The first 7 rows are patterns. Each new row is the sum of 2 different patterns, raised or lowered, with some noise. Before adding, each is slid sideways (what falls off one end comes back at the other) and multiplied by a number that may be negative. Names go in the order of the patterns.
Some rows, each with the names of its patterns after it:
[-28  19  16   1   9  14   5   3  -9  13 -11  -9   1   6  13   1   2  -3
   0 -17 -11  -8   1  16   3  18   3  12   6  10  19 -17] => q719
[  3  -5  -2  -4   0   3  -4  -5   2   6  -9  11   6   2   5   5  -9   5
  -1  -1   1 -30   0  -2   5  16  -6  -3   1   7 -22  -6] => q52
[-11  12   6   0  -8  -2  14 -11  11  -5  -4   2 -22  14  -1 -15   8  12
  -2  -1   0  -9  -1  14 -22  -5   2  20  -4  15  29   8] => q336
[ -4  -4   1   0   4  -6  16 -13  30   9  -5   8   7   1  -7  -2   1   4
 -13  -5  -2 -14  -2  -2  -9  10   2  11   0  -3  -3  13] => q837
[  9  -6  12  12   0  -5 -14  -1  -5 -30  -2  -3 -14  19  23   1  15 -11
   8 -11  -2  23 -23  -9  -4  -3   0  -5   0  -8   7   8] => q912
[  0  -8   0  -8  -4   6   3  -3   1  11   5   3  12   3  14   7  -4  17
   8   0 -15   6 -14   5   0  -3 -19   0  19 -13  23  -4] => q235
[ 16 -16   2   5   8  -3  21   8  -5   8  13   2   1   2  -9  -1 -12  -8
 -18   9  22   9   0  -3  22  30  -3 -15   4   6   4 -30] => q827

New rows. What belongs after each?
[-17   3 -35 -36 -15 -21   1 -19  -5 -14 -30  -8 -14 -16 -12  -5  -8  -5
  -7 -13 -18 -15   1 -34 -38  -3  -2  -4  -8  -3  10 -11] => q719 q912
[-9 26 17 20  6 32 17 19 15 11 17 14 12 14 29  2 28 29 -2 13 16 10  3 21
  9 17  6  9 41  4 13  8] => q52 q837
[17 21 20 15 -2 16  7  8  1 -1  4 -3  5 26 -1 -6 21 18  3 16  3 21 -3 16
 29 -2  2  0  8  9 10 12] => q719 q912
[27 15 22 15 18 14 25  9 20 23 25 38 23 24 47 16 20 24  7  5 21  3 30 16
 29 21  3 39 19 30  6 14] => q837 q912
[-21  -3 -11  21 -26 -27 -17 -16 -36 -20  -9 -11 -29  -5  -6 -13  -9 -21
  -4  -8   4 -18 -15  -9  -5  -9 -37 -35 -21  -3 -22 -20] => q719 q827
[-11 -12  -3 -15 -20  -9  -2 -12   5 -10 -16  -4  10  -9 -22   1 -22 -13
   1 -20 -13   1  -9 -18 -11  -2  -7 -17 -15  -2 -14  -9] => q837 q235
[-28  -7 -18 -18  -5 -13   1 -21 -11 -10 -18 -24 -14 -15 -34 -10 -14 -22
   9 -15 -18 -28  -8 -37 -38 -19 -10 -24 -21 -15  -7 -17] => q52 q336
[ 19   7   4  30  28   3   0  -1   6  -2 -18  18  -7  -5  11  12   2  19
   7   5  -2  24 -18  -2   9  -9  -2  -6   3  -7  10  17] => q837 q827
[ 8 12 19 23  2 15 23 -4  0 14  7 -8 10 21  0  6 13 15  6 -2 17 -3 13  6
  6 29 -8  8 22 15  0 21] => q336 q235
[  6  14  10 -11 -14  -1  13   7 -10  -1   7  16  10 -15 -15  28 -20  24
  -4   6  -2 -10   2   3  10  -2  -8   4   3   7   6  -1] => q912 q827
[-12 -36 -41 -13   3 -23 -12  -9  25 -34  13  -4 -19 -25 -23 -34 -24 -35
 -21 -27 -26   4   6  -3   2 -11   2  -4 -23 -14 -41 -20] => q912 q827
[  9   7  21  -3   9  26  12  22  18  28  12  -1   6  17  24  -6   4  23
  28  17  16   6  41   5  27  15 -13  11  17   5  24  14] => q52 q827
[ -1  27  14  -2  31  -9  21  11  32  26  34  15  23  26  21  12  -6  12
  10 -22  13   3  -2  41  25  11  34  21  21  19  11  40] => q912 q235
[ -3   1  14  23  15 -13   7  22  33  18  -6  10  13  16 -28  16   1   6
  11  11   7  25  12   2  16  23   3  18  14   4  12   4] => q52 q827
[ -7 -17 -20 -13 -12 -24 -14 -14 -16   8  -2   1   5 -14   0 -11 -18   9
 -24 -14 -11 -38  -9 -15  -6   1 -10  -7  -3  -6 -21  -7] => q52 q912
[-18  23 -38  -9  12 -15 -16  -1   4  -1   2  -5   0  17   4   8 -14   2
  -4 -30  -9  -5 -10  -4   0  -9   2  -8   4  -9  -3   6] => q336 q837
[-12 -43   4 -51 -21  -9 -26  -4 -32 -11  -3 -26 -31  -5 -13 -17   1 -15
 -28   9 -22 -21 -45 -14 -29 -42 -35  -5 -25 -23 -18 -14] => q336 q837
[ 33  12  42  16  30 -10  16   8  -1  25  30  10  11  19  11  11   0  30
  24  26  40  20  50  11  30  50  -4 -17  38  35  20  35] => q719 q336
[ 18  32  24  29   9  18  53 -10   3  16  26  17 -10  30  -9  13  20  20
   0  30  19  -2  18  14   8  17   0  -3  13  15   1   7] => q235 q827
[ 15  15  26  15  25  24  38  19  33  42  23  17  16  10  15 -14  18  20
  11  27  44  24  32  11  25  15   7  51 -23   6  21  11] => q837 q912
[ 10  -3   4  -4 -16   2 -16  -9   2   2 -14   9   4   7   4   8  -1 -30
   7 -30  -7  -8 -27  -5   7   4  -2  -4  14   2  15   0] => q837 q827
[  3  23   1  11   0  28  -4  17  15 -19 -30  18   2  -4  10   7  -4   1
  -9  10  -4  -8   8   9  22  -5 -10  -9   0 -13 -23 -25] => q719 q827
[-12 -16  -4  16  -4   8  -5  -7  -3 -10  12 -21 -16   7   7  16 -13   0
  31 -15   3   1  -1  -5   9 -11 -15  20   0  -8 -16   3] => q336 q827
[-27  20 -26 -14  -3 -41 -26 -33 -34   4 -35 -18 -17 -43   3  -4 -15 -28
  -2 -11 -23 -29 -23 -40 -53 -20 -23 -42 -24 -15   1 -17] => q336 q912
[ 7 19  1 16 -3 17 14 11  7  2 11 13  5  4  2 14 16  7  1 15  6  7  3 -8
 15  6 -7  6  4 -3 30 23] => q837 q912
[ 21  32  13  16  10  16   2   4  20  -2 -10   9  24  12  24   7   6   4
  -5  -5   1  12  22  10  23  19  21  15  24  25   4  -9] => q719 q235
[-33 -19 -22 -16 -35 -36   2   3  -3 -15  -7  17 -19  14 -25 -33  -6   1
 -29 -13   1 -15 -21 -19  -4 -20  -9 -11   3   3   5 -19] => q719 q827
[-33  11  13 -24  -9  -5  16 -10  14  15  -6 -25  10 -11 -16 -14  -4  18
 -16   8  14  -9  -2 -16  -9 -28 -22 -12  14 -15   2  -5] => q336 q912
[-11  -1 -20  -4   5 -18   7   6  25  -1  10  -4  16   1  14   4 -10  16
 -20  22 -10  39  12   4  13   5   3  -1   2  -3   4 -11] => q837 q235
[  5   5  17  38  35  14   1  36  41   7  -8  14  24   9 -12  24  -8  14
   3  25   7  22  22  12  17  22  12   6  12   9  -3  -4] => q336 q827
[-16 -15  -4 -15   4 -10  -4  -8 -27  17  15   3  11  -1   9   0  11   3
 -20 -27  15  -3 -12   3  10  13   0  -4  32  -7  -7   9] => q719 q912
[  0  12  10  14 -13  18  -9  15   4  11   4  21  12  10  11  19  10   9
  30   1   8  -5  -9  -1  17  23  11  22  10  22  34   8] => q52 q827
[-20  -9 -14 -23   1  -8 -19 -23  -2 -16 -40  -9   7 -22 -21 -25  -8 -15
 -49  -5 -23 -20   7   5   6 -10 -19   6 -28 -23   8 -30] => q336 q912
[ -1 -31 -15 -29 -22 -29 -21 -15 -20 -24  -9  -9 -23 -11 -14 -13 -35 -15
 -46 -29 -32 -26 -25 -28   1  -1 -18 -11 -14  -8 -24  -7] => q837 q912
[16 15 31  4 36 16 -4 24 19 15 11 15  5  8 42 14  3 12 37 10 24 44 24 14
 22 31 24 11 13 25  7 27] => q719 q336
[ 18 -10 -22 -19 -15 -12 -10 -32   3 -26 -14   3  -1 -12  17  -3 -13   2
  -8 -11 -20 -10 -17 -10 -32 -15 -24  -4   7  -7  -7 -27] => q837 q827
[-12 -21 -13 -29 -17   2 -22 -29  -6  -8 -13 -21 -22 -19 -10  -4  -6  -5
   3   1 -13 -27 -25 -25 -18 -43 -18 -21 -35  13  24 -24] => q719 q912
[-23 -31 -18 -24 -22 -28 -26 -11 -41 -14 -39 -15 -18 -14 -27 -20 -12  -3
 -19 -34  -1 -31 -14  -7 -11 -18  -6 -24 -24 -28 -16 -17] => q837 q235
[-19  -4  24 -15  11  -4  -2  -3  -7   6 -17  30   9 -10   5  13   3  -6
   5   2  12  -8  -9   9  -9  -4 -15  -6  -3   4   8  -4] => q837 q235
[ -8  11  -3 -17  -7  20  -5   1   6  -9   8  -7  19   9   6   8   4  31
 -24   4  22  -5  -7   5   7   8  11   4  -5  30   5  12] => q52 q336
[-18  11 -15   7   2 -11  25 -15  -5   0 -11 -26  -1  -5  -8  -8  -6  -9
   9  12 -10 -26  -6 -20 -40 -14   8 -15 -13  -5   7  -1] => q336 q235
[ -4  -7  11   2  -2   0   4   4   2  18 -18  38  11  -8  -4   9 -10  -5
  -4  -3 -12 -15   5 -12  -1  -7  -3 -16   8  -5   7   2] => q837 q235
[-20 -22  11  -4   3  -7   9   2  -6   4  -6 -13  -1 -12  -9   6  -4  -4
  -2  -5 -31   1  -8  -5  -8   0  -2 -24  -1   7  -6   5] => q719 q336
[-15  -9  -1  15  -4  27  -9  33  11   2  22 -13 -26   9  12   0   9   0
  -2  -1 -22   9 -13 -18   6   5  19  -1  -3  -8   7 -22] => q719 q837
[23 17 41  1 37  5 15 30 -1  4 12 18 19 10 17 18 25 25 32 13 35 31 14 24
 10 15  3 -4  6 18  7 31] => q912 q235
[ -6   4  12 -14  15   8   4  34   3   7  -2  -9   5   1  -3   0  17   2
   0  10  12   7   6  16   7   8   9 -13  -2  -8 -11   6] => q52 q912
[ -7  10   8  -5  19  -9  22  12  -7   7   6 -25  -7  -4   5  17 -17  -7
  -1  -8 -21  -7  -8   7  -1   8  -1   0  -7   9  -3   0] => q52 q837
[ -5 -21 -28 -23 -32 -10 -21 -21 -21 -21   8  16 -21 -25  -1 -14 -29  -1
  -8  -4 -38   4 -16  -9 -18 -27 -31 -15   7 -23  25  -5] => q719 q235
[ 10   8 -16  17  -1  -4   4   5  18 -12  18 -28  -6  -3 -13 -10   3  21
   7  15   2  25  13  13  30  -7 -14  25   5   2  -1  14] => q719 q837
[-25 -22  -4 -27  17  -8  -8  -3   7 -23 -41 -25 -15  -9 -45 -47 -13 -12
 -21 -23 -26  21 -29   9 -16 -22 -24  -3 -39 -26 -10 -23] => q837 q827
[  5  -8  -4   9  -2   9  15  14  -7 -20  -8  24   4 -19 -32  -8  19  -1
  -6  -8  48 -10  14   2  -2  -4   4 -22  -3  10  -8 -16] => q52 q827
[ -7  -6   3 -30  -7   7  -9 -14  -6   1 -15  16 -23   4   9   9 -16 -23
  -6  -1   1 -25 -21   5  13   4  -5  -3  34 -24  12 -11] => q837 q827
[ 16   8  16   6  15   1  10  -3  -4  14  10  22  -3  -1  13  23  18  -8
 -14  39  10  19  13  13   6  11 -11  13   2  -3   0  11] => q719 q827
[  5   9 -17 -17  -2   5   4   1   1   2   2  -8  15  -8   1   6  16   2
 -15  -4  -2   3 -26 -28  -3  11   9  -2   8  22  -1  14] => q719 q827
[-12   9   6 -13  14   7 -14  41  29   8   1   6   0 -25  -1  34 -18  -3
   5  13  10  -8  18  -6  17  18  13  23   3  17  21  -3] => q336 q912
[ -5  -1 -11  -3  -1 -17 -19 -40 -23 -24 -43  -5 -14 -15   7  16  -9   8
 -11 -19 -45  -2  18 -35 -16  -7 -14 -12 -26  -4 -29 -14] => q719 q912
[ 23   1 -16  21   9   3   0  27  34  20   4  16  23  32   7   1  21  17
  16 -21  25 -17   5  10  17  17  31  28   7  25  26  19] => q719 q827
[  4 -42 -41  17  -5   1  -6   1 -14 -10 -27  -3 -20 -20 -14  -7   7 -10
  -9 -10 -11 -21 -20 -23  -2   7 -11  -6  -6  -9  -4  -4] => q719 q235
[  2  12   0 -26   6  -3  -4  -3   3  -4  16  -1   7  -8  33   7  -6   6
  -3  -2 -17  -9 -14   7   3   0  -5 -17  10  17 -12  -4] => q837 q827
[ -2  -6   4 -22 -25 -42 -14 -26 -24 -20   3 -18 -21  -4 -13 -14  -8 -19
  -3  -8 -26  -8  -4 -31 -40 -16 -37 -19 -11 -27 -37 -20] => q52 q235
[ 19  14   4  30  -4   9  16  -1  10  24  42  37  -1  22  20  22 -13   6
  28   1  20   7   9  19  -7  20  15   8  12  34  18  16] => q52 q336
[ -7 -17   5  16   3   2 -17  27   2 -13 -12  -5  -2   0 -25  13 -19  -5
  12   8  -3  28   6  -5  12   2  -2 -11   0 -10  -2 -23] => q837 q827
